The same things were measured in two ways. Each way mixes the same 10 hidden numbers, adds some noise and spreads widely along 5 directions of its own, which tell nothing about the thing.
Some things both ways: the first way, then the second way.
[ 22  -5   4  -2  -6  -1  -4 -19  10   9   8  10   4 -23   8   2 -14  -2]
[ -5  17 -20 -15  -6  11  -7 -13  14   0  -3 -12 -11  15   6  -1]

[ -9 -14  -9  -3   1  -7   9  -2   2  -2  -7 -11  15  24 -12 -11  13  -7]
[-2  1  1  1 16 -1 15 16  3 -1 14  0 -5 13 12 -6]

[ -8   6  14  13   1  -7  -1   1   9   1 -13   2   9  -1 -11   2   0   2]
[  5 -18   4 -14   8 -11  -5  29  19  -4  10   3  16   4  12 -12]

[-10   9   8   4   9   0 -12 -18   3 -20   4   7 -10  -5   5   3 -12  -2]
[ -8  15  -7 -21   5   5   2  -6  24  11   0   1  -4  25   2  -8]

[ 6 -2 -4 -6  4  7 -5  4 -7 -3  0 -3 -8 -4  1  7 12  9]
[ -5  23   7  -6   8 -25   1   1  11  -1  16  17  17  -8 -24 -13]

[  3  -1  -5  18   6   0   6   7  -7  13   3 -13   4  10  12  -6   9   6]
[ 16 -31   9   4 -11  -1 -42   4  -5  -2 -16 -18  16 -13  -3  16]

[  6  18  16  -7  17  21  25  25 -11   8   7   0   3 -12  -1   0  15   3]
[ 10 -10  10  -3  -7   4  -7 -11  -4  13  -9   9  13   0  -1  20]

[ -2  -4  -3   7   9  12  15  14 -15  -5  -9   1  -2   8  -6  -7  27  11]
[-12   8   9  10   1   5 -10  -7  26 -14 -16 -18  -8  15 -16  -4]

[  1   6  19  -4   6   0   4   5   9  -5   5  -2  -1 -15  -2  -2  11  -5]
[  0  -6  15  -5  -4   4  39  12 -14 -16  -1  23   2 -18   3  -3]

[ -9  -2  14  -1   7   6   4   4  -2  -1   8   8   0 -16   1  -8  -4   5]
[ -6   3   3 -20  14  -1  -1  -2  12  12  14  14  -2   1   2 -15]

[-2 -7 -1 -1  1  5  7  4 -5 -3  4 -3  9 -2  2 -7 14  7]
[ -6   4  30  30  12   4  -8  -9 -21  -1   0   3  -3 -14  -7   7]

[ -5  15  -2  10  -5 -12  -3   6  -6  10  -7   4  10  18  -8   4 -31 -16]
[ -8   2  21   6   2   1   5  -1  -8 -19   4   6   9   3   3   0]

[ -2  -8   3  -3  10   3  12  -6   6 -14  -6  -5  -4   1 -14   4  -3  -4]
[  3  -1 -10   6 -12  -2  -3   3  18  -4 -12 -16   1  13   1  11]

[-12  18 -11  10  -5   4 -10  23 -33   6  -9  10  -5  29  -1   2   2   3]
[-13  -1  10  11  10   1  -6 -15  -5   7  -7   6   1   3 -14  -7]

[-14   8 -20  -3   1  -5  -1  20 -21  -3   5   8  13  24   5 -12   4  -5]
[-10  -1  13   8  12  -5   1 -11  -1   2   7  -9 -11  10 -10  -3]

[  2  -1   5  17  -9   0  -9   0  -7  -6   2 -19 -10   0  12   2  16   4]
[  6   5  -8   6   6  23   0  -2 -10   2  -2   9 -12   0  10   2]

[ -6  -9  -2  19  10   4   9  -4   5 -17  -2   9   3 -12  -6   7 -20  17]
[  1   6  14  14  11  14  -4   3 -19  10 -14   7 -11 -12 -14  -3]

[ 19  -5   9  20  -3   2  17  11   0   7 -14  -4  -7  -4  -7   7   6   4]
[  3  21  -7  -9 -12  10  -4   7  26 -25  -5  -4  -5   9   1  -8]

[-10  13   2 -12  -1  10   8  24 -21  -8   9   1  -5   4  -8   9 -15  -7]
[  3 -36 -31 -11  -6 -11  13 -11  -1   4  11 -21  -2  15  16   9]

[  9  12  -9  13   7  -5  -1   8   1  -7  10   4   2 -11   9   7  -8  -1]
[ 12  26  -8   8  -3  17 -25 -10   8  23 -18   2  -4   2 -12  20]

[ -2 -25  18  -2   1   1  19  -1   9   2 -14   5  -7  -4 -20   2 -17   3]
[ -2 -24  17  19 -19 -12  14  11 -17 -35  -6   3  -1 -33  -1 -10]

[  7  -1   6   5   1  -6   6  14   3  -7   4  20  -6 -13   4   4 -15  -2]
[  7  -6  -6  -7 -12 -15 -18   0   6  12   2  -9   1 -18   5   7]

[ -6 -23  -5  -1  -3   3   9 -10  -6   3   6  -4   2  17   9 -10  -8   4]
[  3  16  -1   0 -10  -4 -42  -6   8   5  -1 -18  -9  11  -2  -4]

[ -5  -8  13 -18  -2 -10 -20 -25  16   7  21 -20   4 -12  12 -18  14 -11]
[  6  -6 -25  -9   2  26  18   1  -2  10  -4  14 -15  -1  23   0]

[ 17 -10  14  -6  -4   1   6   5  13  -6  -1  -1   2 -21   0   4  24   7]
[  9 -25  -7  14  -7   6  30   9 -22  -8  -1   4 -17 -19  10   8]

[ -7   0 -13 -17  -3  -5  -5  -2 -10  14  14  -3  22  28  17 -21  11 -10]
[ -3 -16   9 -17   4 -20 -11  -2  -4   5  18 -17   8  12   9  -1]

Other things, the second way, with their names:
j547: [ -3  -7  10  14   4  21   4  -1  -3  -6 -29   9  -6   2 -18  -7]
j679: [  7   1  -7  -6   0  25  26 -13  -4  11  -5  26 -12  21  10   6]
j993: [ -1  28 -12 -10   6   2 -16  20  10  15  -6  -3   2   3   7  -9]
j465: [  0   7 -22  -7  12   2  19   2   1  11  11  -1 -25  23  -2 -16]
j943: [ -8  -4  14   1   7 -13  -9 -11  -1 -25  16  -2  18  -3 -14  -6]
j423: [  0   7  13  -3  -8  -9  -6  14  -6  -6  -2  -9   6 -10   4   0]
j41: [  4 -14  -3   8  -1 -15 -12  -1  -2  16  -5  -2  15   5  -4   8]
j966: [ -7  -2   5  -4  -3  -4   9  15  11 -29  -5 -13   1   8  -7 -14]
j884: [ -2   5  13   2   7 -13 -20   5  16   0  11   8   3 -10  -6 -15]
j497: [ -6  -7  -3 -12  -4 -18   4  13   4  -5   8  -4  13 -11  14  -7]
j783: [ -6 -14  -2   8  -3 -18  12  17  13 -19  -4 -28   0  18  -5  -2]
j483: [  2   7 -14 -14  14   3   1  -9   8  21   8  19   7  -3  -3  -2]
j808: [ -2   6   8  -6   2   4 -15   7   6   3 -13   4  -2  -8  -8 -13]
j333: [ -5  14   6  -2  -1 -18  15  20  12 -33   6   0  13 -10 -13 -13]
j822: [  4  -8   0   8  16   7   8  -6 -30  22   7  21  -4 -13  -2  -1]
j803: [  0  12  -7 -18  12  14 -10  -5 -13  42  -3  13   4 -14  18   9]
j536: [-13 -10 -12 -12   8   2  20   2   4 -11  -7  -6  -7   4 -12 -21]
j499: [  0 -20 -23  20  -1  16   7  -7 -17  -2 -16 -18 -28  14  -1  -3]
j727: [ -5   1  10   6  -9 -11 -26   5   0 -15 -13 -16  25 -21  -8   5]
j917: [ 10  -7  -9  -4  -8   2   4   5   6  -2 -13  -3  22  12  -1  18]
j581: [-11  26  -3  17   2  -5  17  -5   8  -2   5   1   2  12   0   8]
j611: [  3   8   8  -1   5 -25   0   9  -1   7  23   4  11   8   4   2]
j987: [ 11  14 -14  -8  -1   0  -7  -9   4  29  -2  -1 -18  26 -11   1]
j120: [ 3  4  1  6  6 -5  3  5 -8 -9  7  0  5 -8 -5  2]
j116: [  5  -9 -17   0   7  -1 -23  -4  19  15  10 -11 -16   4   8  -2]
j900: [  0  29  16 -12   3   7 -14  12   7 -10   0  -2  12  15   3  -1]
j105: [ -3   6   5   6  -9   4  15  -1  11 -22   0  -5 -24  25   0 -11]
j421: [ -3   2  -7 -18  -3 -24 -20  13  30 -18  16 -12  27   5   7 -10]
j391: [ -5  12  18   1  -5   8   5   6  12 -36  -4   8   5 -21  -6  -6]
j340: [-10  14  -3  -1   5  -2   1  -7   6 -17   2   5   6  -6 -18 -16]
j601: [  4   7 -29   8   5   5 -34 -20  27  16   2  -3 -20  23  -9 -12]
j38: [  3   7  -1  -2   9  -7 -16   1  -8  16   2  -4  19 -21  -6  15]
j248: [ -5  13   2   0  18   2   4   8 -10   5   3   5 -10 -10  -8 -16]
j416: [  5  -8  -2 -24  -6  -5   7   4   5  13  -4   2   5   3   1   1]
j616: [  6   7   0   4  -9  -2 -10 -14  22  -8   8  -4  -4  13   0  11]
j490: [-14  21 -16  -2   4  -6 -16 -14  24  18  -7 -14   5  16  -5   3]
j79: [  0 -12   4  13  10   4 -20  -3  -9  11   1   6  -1 -18   7  -3]
j746: [ -2  17 -10 -26   0  -5 -10   1  14  -5   8  -1  -2  19   0 -23]
j392: [ -7  13 -10  -8  17 -15 -11   3  11  11  21 -10  -9  24   0 -22]
j492: [ 13  -8   7  -1   2  10   7  10 -24   5   5  12   7 -24  17  18]
j933: [  2 -10  -4   2  14   0 -10  -1   2  10  10   6   9  10  11   0]
j544: [ -6 -11  18 -12  -3   3  13   3  -2 -12  -1   9   2  -4   3 -10]
j204: [  2   9 -16  22  -5  11   3  -9   4  13 -16 -13 -22   4  -1  17]
j739: [  9   9 -15  18   2  15  -6   4   1  -4 -16  -4 -11  -9 -15   4]
j326: [ 15 -32 -29 -11   7  -7   3  -4  -2  35   8  -4 -12  25   7   5]
j849: [  5  16 -20 -14 -17   5   9  -3  20  -3   0   3  -9   7  10   3]
j894: [ -7  16  13  26   2  -2   1   3  -3 -15  -8   1  -2  -9 -19  -7]
j829: [  1  15 -16  16  -6  22 -16 -13  14  -9 -20  -9  -7  14  -4   9]
j439: [ -9  22  -5 -16  20  -9  10  -2 -10  22  20   8  -1  -1   0  -6]
j797: [  2   2 -15   2  -7  20  -3 -24   2  21 -17   8 -15   0   2  11]
j799: [-11  31  -7   5   8   2  -3   1  16   6   9   0  -8  12  16  -6]
j412: [  8 -21 -24   0   4  -4  24   7 -15  13  17  -1 -19   9  22  -3]
j772: [-10   1  10 -16   6  -4   4   0  -4   8   4   4   7 -11   7  -4]
j216: [ -1 -21 -18   8   4  20  34  -6 -15  14 -13  14  -9   3  11   8]
j341: [ 11  -7 -21 -29   2  -9  14   8  10   4  16  -4   8  24  12   1]
j648: [ -3  -3  19 -12  -8 -12 -11  -2  -3 -18  11  -3   5 -23  -3  -7]
j432: [ -3  -8   0   0  -6  11  15  -3   1 -37   3  -2  -7   2   7  -8]
j56: [ -8  -1 -14   1  -2   2  -4 -17  11  14  -1   2 -11  -7   7  -1]
j327: [ -1  18 -12 -15  10   6  27   6   0  18   0  24   1   6  -1  -9]
j676: [ 10 -14   3  20 -10  17 -14   5  15 -23 -17  -5  -3   2   2   8]
j882: [ -2 -24  11  24 -12 -12 -22   9  13 -40 -10 -28   7  -3  -7  -1]
j733: [  9 -19 -12 -15  -7  -3   8   5 -17   5  -1   9  10 -15   8   0]
j406: [ -3   7  24   1  -4   9   8   6 -10  -7  -8  13   8  -6   7   3]
j265: [ 10 -15  12  11 -13  12   2   7 -23 -13 -17   5   5 -26   3  13]
j538: [ -2  10  16 -15   1   0 -19   4  -1  11  -9   9  21   2  -3  -4]
j853: [  3  -5 -15 -33  17  -5  -2   7   7  21  15  -5  12  23  12  -3]
j602: [  9  10 -22 -32   6 -14  20  15   2  19  19   4   7  19  13   1]
j207: [  9  34  -5   3   4  13  -7  15  13   9  -8  -6 -12  13  -1   9]
j377: [  8   3 -17   4  -2  17   6  -1   9  19  -1   2 -13   0  27  20]
j969: [ -2   4 -22  -2   0  -3   0  -2  19  -4   9  -5 -16   1   7 -12]
j964: [ -2  39   7   5   4  10   6  -7   2  -3  -7   8  -5   5 -22   2]
j710: [ 16 -37   3  -1 -16   6   6  10 -21  -3 -19  -4   1   0   7   9]
j466: [-10   5   1 -25 -14  -4  27   0  -1 -22  -4   6  -2 -10  -4 -17]
j924: [  5  18 -23   9 -15  14 -11  -2  20  12 -15 -11 -25  17  10   5]
j552: [  0  16   4   6   1  10   0   6   6  -1 -13   1   2  21  -3   5]
j891: [  4  12   6   7   6   0 -33   7  12  10  -5   1   6 -18  -6   1]
j868: [ -6  -8   6  11   7   1 -18  -6   1  -2  -6 -15  -8  -1 -11  -5]
j681: [  2  10  13  22   6  -4   6  10 -15  11  -6   9  11 -13  -6  17]
j271: [ -8  18  -1  -4  -8  -3  15  -4  20 -15  -3   6   4  -5  -8  -3]
j270: [ -2   3 -16 -27  -3   0  15  -3   3  10  -1  -8 -12   6   2  -5]
j84: [  4  -2 -10  14  13  20  11   1 -14  31  -9   7 -14 -12  13  17]
j373: [ -8  12   8 -13 -14 -13 -18   1  29 -16 -11 -19  22   4  -3   7]
j146: [  5  11 -33 -10  -1  12   9   0  23   4  -1  -3 -22  22   6  -8]
j541: [-11   0  11  21  -6 -13   7   9   4 -29  -2  -8   6 -17  -2  -3]
j810: [ -2  -5 -12 -11 -18 -12  18  15  34 -35   0 -21 -12  18  -1 -13]
j317: [ -8  38   3  18   6  -4 -20   6  32 -16  -1  -1   2   3 -18 -12]
j647: [  5  10  20  -5  -5  -7 -24 -10   4  -1   2  -3  13  -6 -15  10]
j298: [ -6   2  -4  -6  -7 -20  -9 -10   4 -19   4 -20  10   2 -21  -6]
j905: [  4  -7   1  13  -5   8 -16   1   2   0 -22  -7  -3  -9 -10   5]
j646: [ -3  -2  23  -2   4   7  -5 -14 -31   9  -3  18  11 -24  -3   5]
j972: [ 13   5  12   7  -8  13 -10 -10 -16  24 -11  10  -1   6   4  24]
j533: [  4  16   1  -6   2  -3 -30  11  31  -2  -1 -15   8  26  -1  -1]
j452: [  2 -20  -9   4  16  -1  27  14 -16  -5  17  -1 -15   2  11  -8]
j800: [  3  -4 -19  -9   6  -8  15  19   9   9   0  -3  11   8   7   2]
j164: [  9 -30  -9 -17   0   2 -12  13  12  -1   1   0  -3  -6  11 -15]
j578: [  6   6 -21   5  -8   3 -33   5  24  -3  -3 -24  -5   0  16   7]
j572: [ -2   8   6   2   8  10 -10  -7  -9   4  -3  -3  -5  -5  -7   2]
j741: [ -4   6  -7   6 -10  -6 -12  -6  25  -8  -8  -4   0  -6 -12  -5]
j607: [  4   3 -11  15  -2  -5 -10  -1   8   8  -6 -16  -6  13  -2  12]
j730: [ 12  13   0  -5   3   1 -20  -6 -19  39   6  14   1 -25   8  16]
j584: [ -4  18  22  -6 -13 -21   6   6  -3 -17  15   1  12  -1   6   0]
j515: [ 13   5   5  11  -6  12 -13  12   3 -10  -7   4  -5 -12   1   4]
j247: [ -7   7  10  -5   9  10  -3  14   6 -11  -9   2   7   1   0 -14]
j175: [  8 -26  -5   5  -6   8  -4  -4  -4   4 -21  -1  -1  -7 -13   6]
j935: [ -2  10   0  -9  -7  -3  -1   8  -1  -8  -1  -5  -5  -4   1 -11]
j320: [  6  -6 -10  -2  -4   6  -5 -12 -12  12   6  17  -1 -14  12   3]
j287: [  2  10 -24   1  -8   2   3   0   8   4 -10 -17   0  22   3  14]
j351: [  1  12 -10 -25 -14  -5   5   9  17  -6  -8  -4   4   2  -5  -8]
j512: [ -5  -2  22  19   4  -1  17  -3 -13  -6   0   4  -6   0  -3   7]
j794: [-12  -3  16  -9   8 -15  -1   9  14 -32  20  -4  10  -8   0 -20]
j876: [-10 -10  -9  -2   2  16  38 -17 -36   3  -7   8 -15  -5   3  -1]
j407: [ -2  -4  -3   8   5   7  -6   6   9 -16 -10  -4  -3  -4 -12 -11]
j477: [ -8   4   1  13   9  11  -2 -16  20 -12   2   5  -3   8  -2   0]
j773: [-7  4 -6  7 17 -1 22  2 -7  7 16  2 -7 19 15 -2]
j955: [ -3 -16  20  -3  -9  -8  -6   4 -10 -26   6 -14   7 -10   7   0]
j911: [  2  -1 -18 -13  -7 -12  13  10  -3 -12  20  -8  -9   1  17  -9]
j316: [  3   6 -15  14   0  18 -17  -5   0   7 -21 -18 -22  11  -9   1]
j805: [-11  19  20  17 -16  -5  12 -14 -18 -12  -6  -1  -8 -12  -7   9]
j414: [-14  -5   9 -20  12 -10  11  -2   0  18  10   9  12  -5  10  -5]
j372: [ -4  -1 -16 -10  -3  11  -2  -1  14   2  -7  -5 -13   2  12  -9]
j832: [ 2 24 -9 -4 25 19 -1  6 11 15  5  7 -6 20  4 -3]
j267: [  6   2  -4 -18  -7 -14   6  25   5   4   4  -4   5   7  12  -6]
j255: [  2   3   0  11   4 -15  12  -4 -17  16  10   8   3  -6  -3  13]
j711: [  1  21  -8  -2   6  10 -16   1  22   5  -6   1  -5  13  -5  -5]
j334: [ -7  -2 -15  -2   9   8  27  -7   3   2   7   6  -7  -5  12   4]
j352: [ -6  -2  15   5  12   3   8  -6 -13   3   7  14   1 -19   0  -1]
j100: [  5   2  -8   3   0  14   4  -4   8  -3  13   9 -12  17  24   1]

Some of these things the first way, each followed by its name:
[ 11   5   3  -7 -11   8  11  24 -18  -5   0   9  -8  10   5   2  18  -5] -> j805
[ -6  -1  13 -17  -1  -1 -23 -11   7  -4  17   0  -6 -25   8  -3   5   2] -> j741
[ -1  16   7   9  -1   0 -14  -3   1 -17  -2   7 -11 -12  -5  18 -11   2] -> j327
[ -5 -21   2 -15 -12   1  10  -1  -5   2  -5 -12   4  19 -13 -14  21 -10] -> j799
[ -6  -1   2 -12   7  -5  -7 -13   1  -1   7   5   0   4   4 -16   6 -12] -> j414
[ 14  -3   2   5  -1  -5  -2  -4  -3   8  -3  11 -14   5   7  -1  -4  -6] -> j466
[  4 -10  -7   9   1   3  -3   2   2  -8   6 -13  -1 -17   0   7   7  13] -> j739
[  2   0   4   0  11   7  16  15 -13   2   4   5 -13   1  -1  -4  -2  -3] -> j797
[ -5   7   1  13   7  -1 -19 -17   3   0  -4   0   0   1   6   0   9  12] -> j547
[ -4 -11  -7   7  19  -3  14  -9  -1 -15 -18  -6 -17  20 -22   5 -14 -10] -> j216
[-16 -20 -13  -3  -5   3   2  -8  -8  -6  -3   2   8  19  -8  -3 -14   8] -> j392
[ -5   4  -2  23   5 -17  -4  12  -5  -1   2 -16 -10   8   2  -6  -4 -14] -> j391
[ -9 -17  -3  16  -6 -10   3   0  -2 -15  -1 -18 -13  11  -6   0 -13  -8] -> j578
[ 20  -7   4  20   4   6  23  15  -1 -14   1   8 -16 -17   7   9  -3   7] -> j730
[ 19  -4  13   3   3   4  16   4  11  17   1  -2   9 -20  -2   0   5   5] -> j265
[ 6  7 -6 -2  0 -8 -2  6 -1 -4 -6  7 10 13  5 -3 19 -6] -> j512
[-11   1   7 -13  -8  12   8   9  -9 -10  -2  -5  10   4 -17   4   7  -1] -> j773
[ 10  13  -8  14   4  -5 -16   7 -11  -3   2  -4 -16   0  13   4  11   0] -> j483
[ -7  -9  12  -1  -1  -2  15   1   9 -16  -4  17  -2  -6 -19   7 -31  -4] -> j924
[ 13   1 -10   1  -5  -7  -5   4   5   9   4   1  16  -8   0   5  -7  -1] -> j120
[  9  -1   4   6   9   6  11  -3  -5  13   5   5  -2  -7   5  -2 -16   2] -> j646
[ -1  -8  30 -11 -10  16  10   0  12 -21  -1  13   2 -35 -14  19 -16  15] -> j412
[ -6  -5  -3  -6 -13   8 -10  -4  -7   1   4   3   8  -2  -2   5  -4  13] -> j499
[ 10   3 -19  18   6  -7   0   4  -1 -12   9  -3  -3 -11   2  10 -18  -2] -> j38
[-14  -5  22 -14  -1  13  10   4  -1  -7   1   1   6  -4  -5  -3  11   6] -> j105
[-17   3 -24  19   5 -15  -8  -2  -8 -11   1 -21   6  27  -1  -6  -3 -11] -> j832
[-8  2  2 11 -3 -6 -7 12 -1 -1  9 -1  5 -9  5 -6  6  5] -> j891
[-14  10  -4  -2   8 -17 -10 -10   7   9   7  -2  17  21   5  -6 -22 -14] -> j710
[  0 -13  -3  16   4  -7  -2 -11   3 -23  -9  -7 -20   6  -3   9  -9   1] -> j146
[  3 -13   0   9  -6  -1  -1   5 -12   8  -5 -18  -6  14   8 -13  35   3] -> j794
[  3  16  21  12  -9  12  -4   8  -6  -2  -7   2  -2 -17  -5  17  -1  12] -> j933
[ 11 -11 -18   1   0  -5   2  -7   1  -6   2   9   4   1   1   2 -15  -2] -> j439
[ 11   2  14  -3   3   5   3  -4  11   1   5  14   0 -25  -3   8 -11   4] -> j351
[  1  -1 -11  25   6   1   9   9 -10 -10  -1   4  -4   0   1   6 -21   6] -> j572
[ 11   7  20  -5 -11   5   8   6   2  -2  -3   9  -1  -5  -1   9  -3  -4] -> j584
[  4   6  16  -9 -21   3 -13  16  -7   1  -2  -4  -2  -8  -2   3  37   2] -> j541
[-14   6 -15  -6   6   0 -14   1 -10 -17  15  -2   1  19  21  -2   8   4] -> j987
[-12   6   7   2   1   2  -5  -5   3  -5   6  -9  12  -4  -1  -2   2   3] -> j533
[  9   1  -9  19   3 -14   3  -3   1   0   1  10  -5   5   2  -3 -22 -13] -> j803
[  2   3  -3  -5   0   8 -11   0 -15  12  13 -19   1  -3  13  -3  10   5] -> j943
[  8   0  22  23   3   7  12  12   1  -1 -17 -11  -8 -11  -7   9  18  12] -> j676
[  1  12  -3  -2   1  -1   1   2   3 -13   6   0   5   0  -4  12 -16  -7] -> j602
[ 14   9  12 -10   8   7   2   0   8   6   8  14   8 -17  11  -5  22   5] -> j416
[  2   7 -12  14  -2 -13   0   8   8 -13   2   1  16   1  -2   3  -2  -5] -> j207
[ -3  -5  -5   4   8  -4  16  13   3 -17  -1   2   2  -2 -14  -4   2  -6] -> j84
[  1  11  20   1  -8   0  -2  17   4 -13  -7  19  -2 -17  -7  12   2   4] -> j810
[-10  -9  22  -1   0   3   7  -6   1  -9  -3 -18  -8   2  -3  -1   0  -6] -> j100
[ -5 -18   7   2   4   1   6   2   0   3  -5  -1  -1   0   0 -10  14  10] -> j884
[-17  -3   8 -15  -8  12  10  23  -8  -2  11  -8  20 -11 -12  -4  14   9] -> j452
[ -6  14  -1  -7   1  -6  -5  -8   9   6   4   5  25   2  -9   1 -16  -8] -> j552
[ -3  -3  11   2   2  18   4   7  -9  -8   4  -4  -7 -16   1   9   1  19] -> j822
[  1  -6  -7 -22   1  -2   7   9   4  -4  11   6  15  -6  -5  -8  14  -6] -> j204
[ -9  19   2   7  -5 -13 -29  -6  -3 -12  16   7  -7  -2  19  -4  -4 -11] -> j772
[ 1 16 -2 -7 -9  2  1 25 -8 -1  0 14 17 -2 -8  9  3  2] -> j607
[  4   1  -1   3  18   8  19  10  -4   0  13  -2   3 -11   8  -3  -6   2] -> j647
[  2   2 -16   0   1 -17  -7   9  -9  -4   2 -10  -8  20   2 -10  10 -23] -> j334
[  2 -21  -7   7  10  -1   7 -17   6  -3  -5 -12  -2   6  -2  -6   5   4] -> j711
[ 17  -5  26 -13  18  26  38   8   1  15 -10  -1   1 -10 -13  -1  20   6] -> j679
[  1  -1  -6  12  -5  -9 -17  -2   1 -13  -4 -14  -9   4   0   9   8  -1] -> j333
[-12  15   5   7  16  12  32  31 -18 -10   1   0  -2  16  -8   6 -13  -5] -> j972
[  3   0 -10   5  -2  -3 -25 -16  -2   0   2   7   0  -5   6   2   2   9] -> j536
[ -5   5   0 -14   9   1  -5 -10   4  -5  15 -16   6   0   5   1   0  -7] -> j341
[  9   5   0  -8   0   5   0   7   0 -19   2   6  -4 -10   1  14   4   3] -> j255
